Every row belongs to one group in each of 4 separate groupings. Each group adds its own fixed numbers to the row, and there is some noise. The rows also spread widely along 10 directions, which tell nothing about the answers.
In the rows, zero is written as 128.
Some rows, each with its group in each grouping after it:
[103 139  82 118  88  92 119 122 156 160 170 192 127 148 137 197 136 109
 121  42 176 100  96 149 130 144] => (1) (2) V J_965
[127  98 129 123  78 105 136 150 167 146 152 120 138 155 101 188 162  91
 146  57 102 161 155 125 106 148] => (5) (1) C J_912
[ 69  87 104 120  62 108 126 132 133 186 158 161 131 191 160 172 109 121
 148 122 112 150  79 140 113  79] => (2) (0) C J_912
[108 160 140 101 104 150 136  73  92 107 185 137 109 171 189 165 123 136
 118 104 198  84 120 130 165 190] => (4) (1) J J_887
[132 177 119 105 107 125 135  89  86  97 134 149 114 142  98 101 103 128
  59 122 169 139  72 125 110 138] => (3) (2) W J_887
[128 125 136 153 142 121 109 116 138 150  85 139 105 135  94 134 103 142
 138 100  69 109 150 130 118  61] => (5) (0) J J_981
[150 119 156 152 102 117 149 114 170 114 132  66 102 138 140 110 130 139
 195  76 122 172 157  99  96  72] => (3) (2) Q J_561
[145 124 157 141 142  91 121 102  70 133 154  95 138 144 163  97  63 171
 103 120 151 177  92  89 155 130] => (0) (1) B J_981
[121 147 137 127 126  98 134 115  88 161 149 161 114 156 180 150 100 158
 107  98 147 125  99 123 152 144] => (1) (0) W J_561
[155 129 142 150 169  76  74 121  80 132 137 126 150 117 149 116  55 174
 104 108 162 116 122 103 159  95] => (0) (0) V J_965
[117 133 128 140 137  96 105 129 132 170 131 162 141 139 158 172 111 159
 132  81 107  96 121 118 144 101] => (2) (2) B J_887
[124 153 124 141 101 104 139 105 102 135 175 131 146 129 111 165 129 137
  94  69 159 113 122 126 147 148] => (4) (0) Q J_912
[151  93 151 122 134 130  94 115 103  90 193  88 142 162 165 155 103 120
 166 115 181 145 153 109 173 152] => (0) (0) B J_981
[167 156 125 105 124 120  96 117 146  80 161 141 108 141  86 166 145  94
 124  68 168 104 158 129 126 173] => (2) (0) B J_561
[143 115 153 162 168 124 124 122 101 165 105 128 131 140 130 139  90 179
 151  99  89 130 133 136 145  77] => (3) (0) W J_561
[144 136 161 131 132 156 138 115 151 138 109 120  82 147  96 144 160 131
 154  57  74 110 158 140 134 136] => (1) (0) J J_887
[103 166 102 116 113 135 141  83 159 145 148 164  79 154 114 179 142 128
 147  46 160  81 108 165 120 146] => (4) (1) Q J_981
[153 168 130 130 157 162 127  74 108  86 137 119  97 136  45 129 132 126
 134  76 165 100 128 170 142 146] => (3) (0) C J_981
[101  66 152 134  79 105  83 145 131 129 148 101 153 161 153 131  84 115
 157 162 106 165 142  82 114  54] => (2) (0) C J_981
[154  97 146  98 153 148 123 104 107 123 161  86  89 179 126 129 115 124
 195  76 173 172  95 162 165 169] => (1) (0) V J_981
[142 132 119 117 128 124  83 111 120 100 131 145 102 155 121 123  93 124
 121 124 152 115 137 121 114 100] => (0) (0) J J_561
[135  69 135 128 161 105  63 137 115 156 157 121 159 171 179 171  77 145
 188 114 148 134 139 130 151  95] => (4) (0) B J_561
[132  91 110  97  92  87 116 172 127 163 149 151 146 177  95 178 126  91
  97  88  94 178 109 129 128 167] => (5) (0) J J_912
[131 112 126 145 180 194 117  93 119 142 109 143 114 154  56 174 122 143
 169  74 104  91 136 191 160 119] => (3) (1) J J_981
[132 170 130 100 164 144 145  77 107 144 126 135  47 173 141 125 110 155
 153  75 172 111  90 167 140 152] => (4) (0) Q J_912
[159 151 119 102 158 124  61 126 123  74 161 162 117 147 114 177 122 107
 131  94 193  68 173 140 148 168] => (0) (0) C J_561
[113 132 133 147 100 147 133  74 123 101 192 113 144 128 128 187 143 120
 149  66 188 101 157 135 146 149] => (4) (1) W J_981
[ 98  84 130 101 107 139 114 115 124 145 155 132  95 195 182 154  98 125
 197 125 147 142  93 144 147 108] => (2) (0) V J_981
[117 150 119 134  93 118  85 123 109  91 165 170 152 133 140 171 105 120
  81 130 175  77 162  95 135 126] => (0) (1) Q J_561
[139 133 118  99 118  90  72 133 104 108 149 152 134 156 118 133  87 111
  80 130 164 130 122 107 119 143] => (4) (0) J J_561
[135 148 131 131 151 134 143  79 114 151 136 130  84 157 117 131 117 149
 147  68 140 129  92 159 148 132] => (1) (0) B J_981
[105 145 134 171 108 148 144  75  95 117 158 115 147 123 115 143 126 156
 120  95 147 102 140 128 155 109] => (4) (2) J J_981
[ 94  97 132 121  58 142 117 154 103 145 166 162 180 165 107 196 144 106
  95 123  89 122 117 130 155 146] => (4) (0) V J_887
[139 112 143 120 160 174 137 125 130 161 118 141  92 160  68 180 156 128
 175  40  95 125 119 185 167 181] => (1) (1) V J_981
[167  81 131  95 181 104  71 121 111 121 167  89 122 174 152 131  82 137
 183  89 182 160 105 139 155 145] => (0) (0) J J_887

New rows, each followed by its group in each grouping:
[105 106 145 127 106 187 150 109 127 150  91 129  83 179 109 126 112 132
 157 133  78 155 115 141 107  77] => (3) (1) Q J_912
[139 135 139 118 141  76  98 140  95 143 135 144 150 127  96 142  91 136
  64  92 129 147 111 103 132 164] => (4) (1) W J_981
[114 107 124 155 121 119 117 163 108 176 138 171 169 141 103 193 121 153
 104  93  75 118 128 129 156 129] => (0) (1) Q J_561
[168 128 136 116 199  80  67 137  86 114 128 131 137 138 165 127  62 153
 123 112 185 137 138 108 145 137] => (5) (2) W J_561
[135 131 134 110 144 152  92 104 104  92 125 129 112 153  90 130 104 110
 124 128 159 121 135 139 129 138] => (5) (1) C J_981
[115 176 117  99  92 102 122  99 103  97 185 168  97 164 181 162 107 119
  83 113 193  85 122 106 158 181] => (0) (0) J J_981
[142 101 142 112 177 144  94 129 129 141 119 113 116 163 115 141 115 142
 174  83 120 128 131 151 141 129] => (4) (2) J J_887
[108  98 163 139 104 124 122 161 117 165 125 136 132 156 138 160 115 132
 128 121  60 141 142  99 155 115] => (1) (0) Q J_981
[121 160 140 151  94 166 135 122  93 115 109 179 130 136  78 157 133 129
  77 134  83  81 150 132 143 110] => (3) (0) V J_561
[126 176 150 146 146 168 121  68  85 103  85 144  94 122  67  96  99 156
  90 126 126  89 121 137 126  97] => (4) (1) V J_981
[125 155 144 124 147 164 123  65 105  96 113 114  69 160 132 102 102 141
 161 130 163 106 128 147 131  95] => (5) (0) C J_981
[123 174  86 129 167 129 127  63  94 149 115 172  87 149  76 130  94 158
 102  75 156  93  61 189 137 116] => (5) (0) J J_981
[110 136 124 109 143 111 125  90  72 153 149 144  96 180 179 115  60 170
 107 127 166 141  55 129 156 143] => (0) (1) J J_981
[149 127 112 113 185 107  72  86 124 118 132 136  94 159 177 138  67 144
 188  97 210 106 126 151 120  83] => (5) (0) W J_561
[130 130 104  93 113 126 105 113 151 130 115 162  96 163  87 150 127 100
 131  78 133 124  92 159  96 124] => (5) (1) V J_887
[136 171 158 109 161 128 113  89 110 101 116 129  54 155 186  98  89 146
 136 115 173 104 143 101 146 141] => (1) (2) J J_981
[124 107 130 138 132 120 124 135 110 153 156 115 155 155 122 156 130 150
 155  87 132 148 118 146 147 137] => (4) (2) C J_561
[140 118 147  91 169 162 118 117 151 156  92 133  58 181 107 138 127 134
 182  78  88 136 104 165 118 137] => (2) (1) B J_887
[163 111 154 134 160 137  92 138  80  93 138  93 145 139 114 104  89 149
 127 133 149 162 141 101 152 128] => (0) (2) Q J_561
[164 167 141 119 166 150 142  99 136 122 136 132  59 144 116 156 151 150
 168  26 155  88 134 167 166 181] => (0) (0) V J_965
[132 125 138 158 132 147 115  81  85 108 143  96 130 140  98  98  98 158
 145 127 154 136 112 141 128  74] => (2) (0) C J_561
[120 144 133 109 110 145 134  83 144 108 146 132  64 169 157 142 120 125
 154  90 159 111 131 129 128 141] => (0) (1) J J_981
[129 115 155 154 124  97 157 144 120 192 118 123 129 150 129 153 125 162
 132  76  44 160 116 122 152 119] => (5) (0) B J_981
[124  93 115 113 137 113  93 131 127 143 189 142 151 161 133 213 117 118
 156  62 163 111 131 142 173 184] => (2) (1) J J_981
[119 132 162 137 118 179 144 129 101 123  85 124  88 163 108  91 124 155
 131 154  69 154 128 124 120  95] => (0) (2) C J_561
[104 176 124 135  93 166 165  88 106 130 135 162  85 154 112 143 138 151
 115 103 127  92  98 153 137 124] => (2) (0) Q J_561
[161 142 156 102 157 134 122  96 134 107 115  85  67 153  94  97 125 126
 157  76 154 156 134 138 103 152] => (4) (1) C J_912
[125 163 111 138 135 112 153  94 107 171 149 151 128 146  88 159 131 161
 117  50 128 103  69 179 150 138] => (3) (0) C J_887
[124 157 101 117 142 102 115  68 110 135 138 156  95 152 128 129  75 144
 125  88 192 113  63 153 125 110] => (3) (1) V J_981
[100  65 119 110  85 131  91 139 127 154 151 132 148 180 125 149 101 104
 150 129 117 168  87 130 114  80] => (1) (0) Q J_887
[ 99 130 146 157 100 212 168  92  87 132 154 129 130 161  97 165 165 153
 144 105  95  99 120 176 174 129] => (0) (0) C J_887
[133 127  98 107 125 136 101 110 171 127 151 157  98 162 101 187 149 106
 163  48 140  86 129 169 123 133] => (0) (0) J J_887
[128 128 133 117 171 143 118  69  99 129 152 114  66 182 191 120  78 169
 190 103 186 116  99 152 164 118] => (0) (0) J J_981
[187 159 161 126 211 133 136 112  94 130  97  95  58 147  95  75 102 186
 150  69 123 152 102 148 148 145] => (0) (0) Q J_561
[ 86 112 106 117 112 109  80 150 120 157 127 210 144 154 149 194  93 119
 100 131 122  97 132 115 124  99] => (2) (2) W J_912
[126 107 135 135  97 166 107 154 121 128 125 167 154 140  50 188 154  96
 100  99  80 116 158 139 139 151] => (1) (1) V J_561
[129 108 144 126 173 190 124  81  57 122 155 103 101 179 164 125  82 170
 179 130 183 132 103 161 184 125] => (0) (0) Q J_912
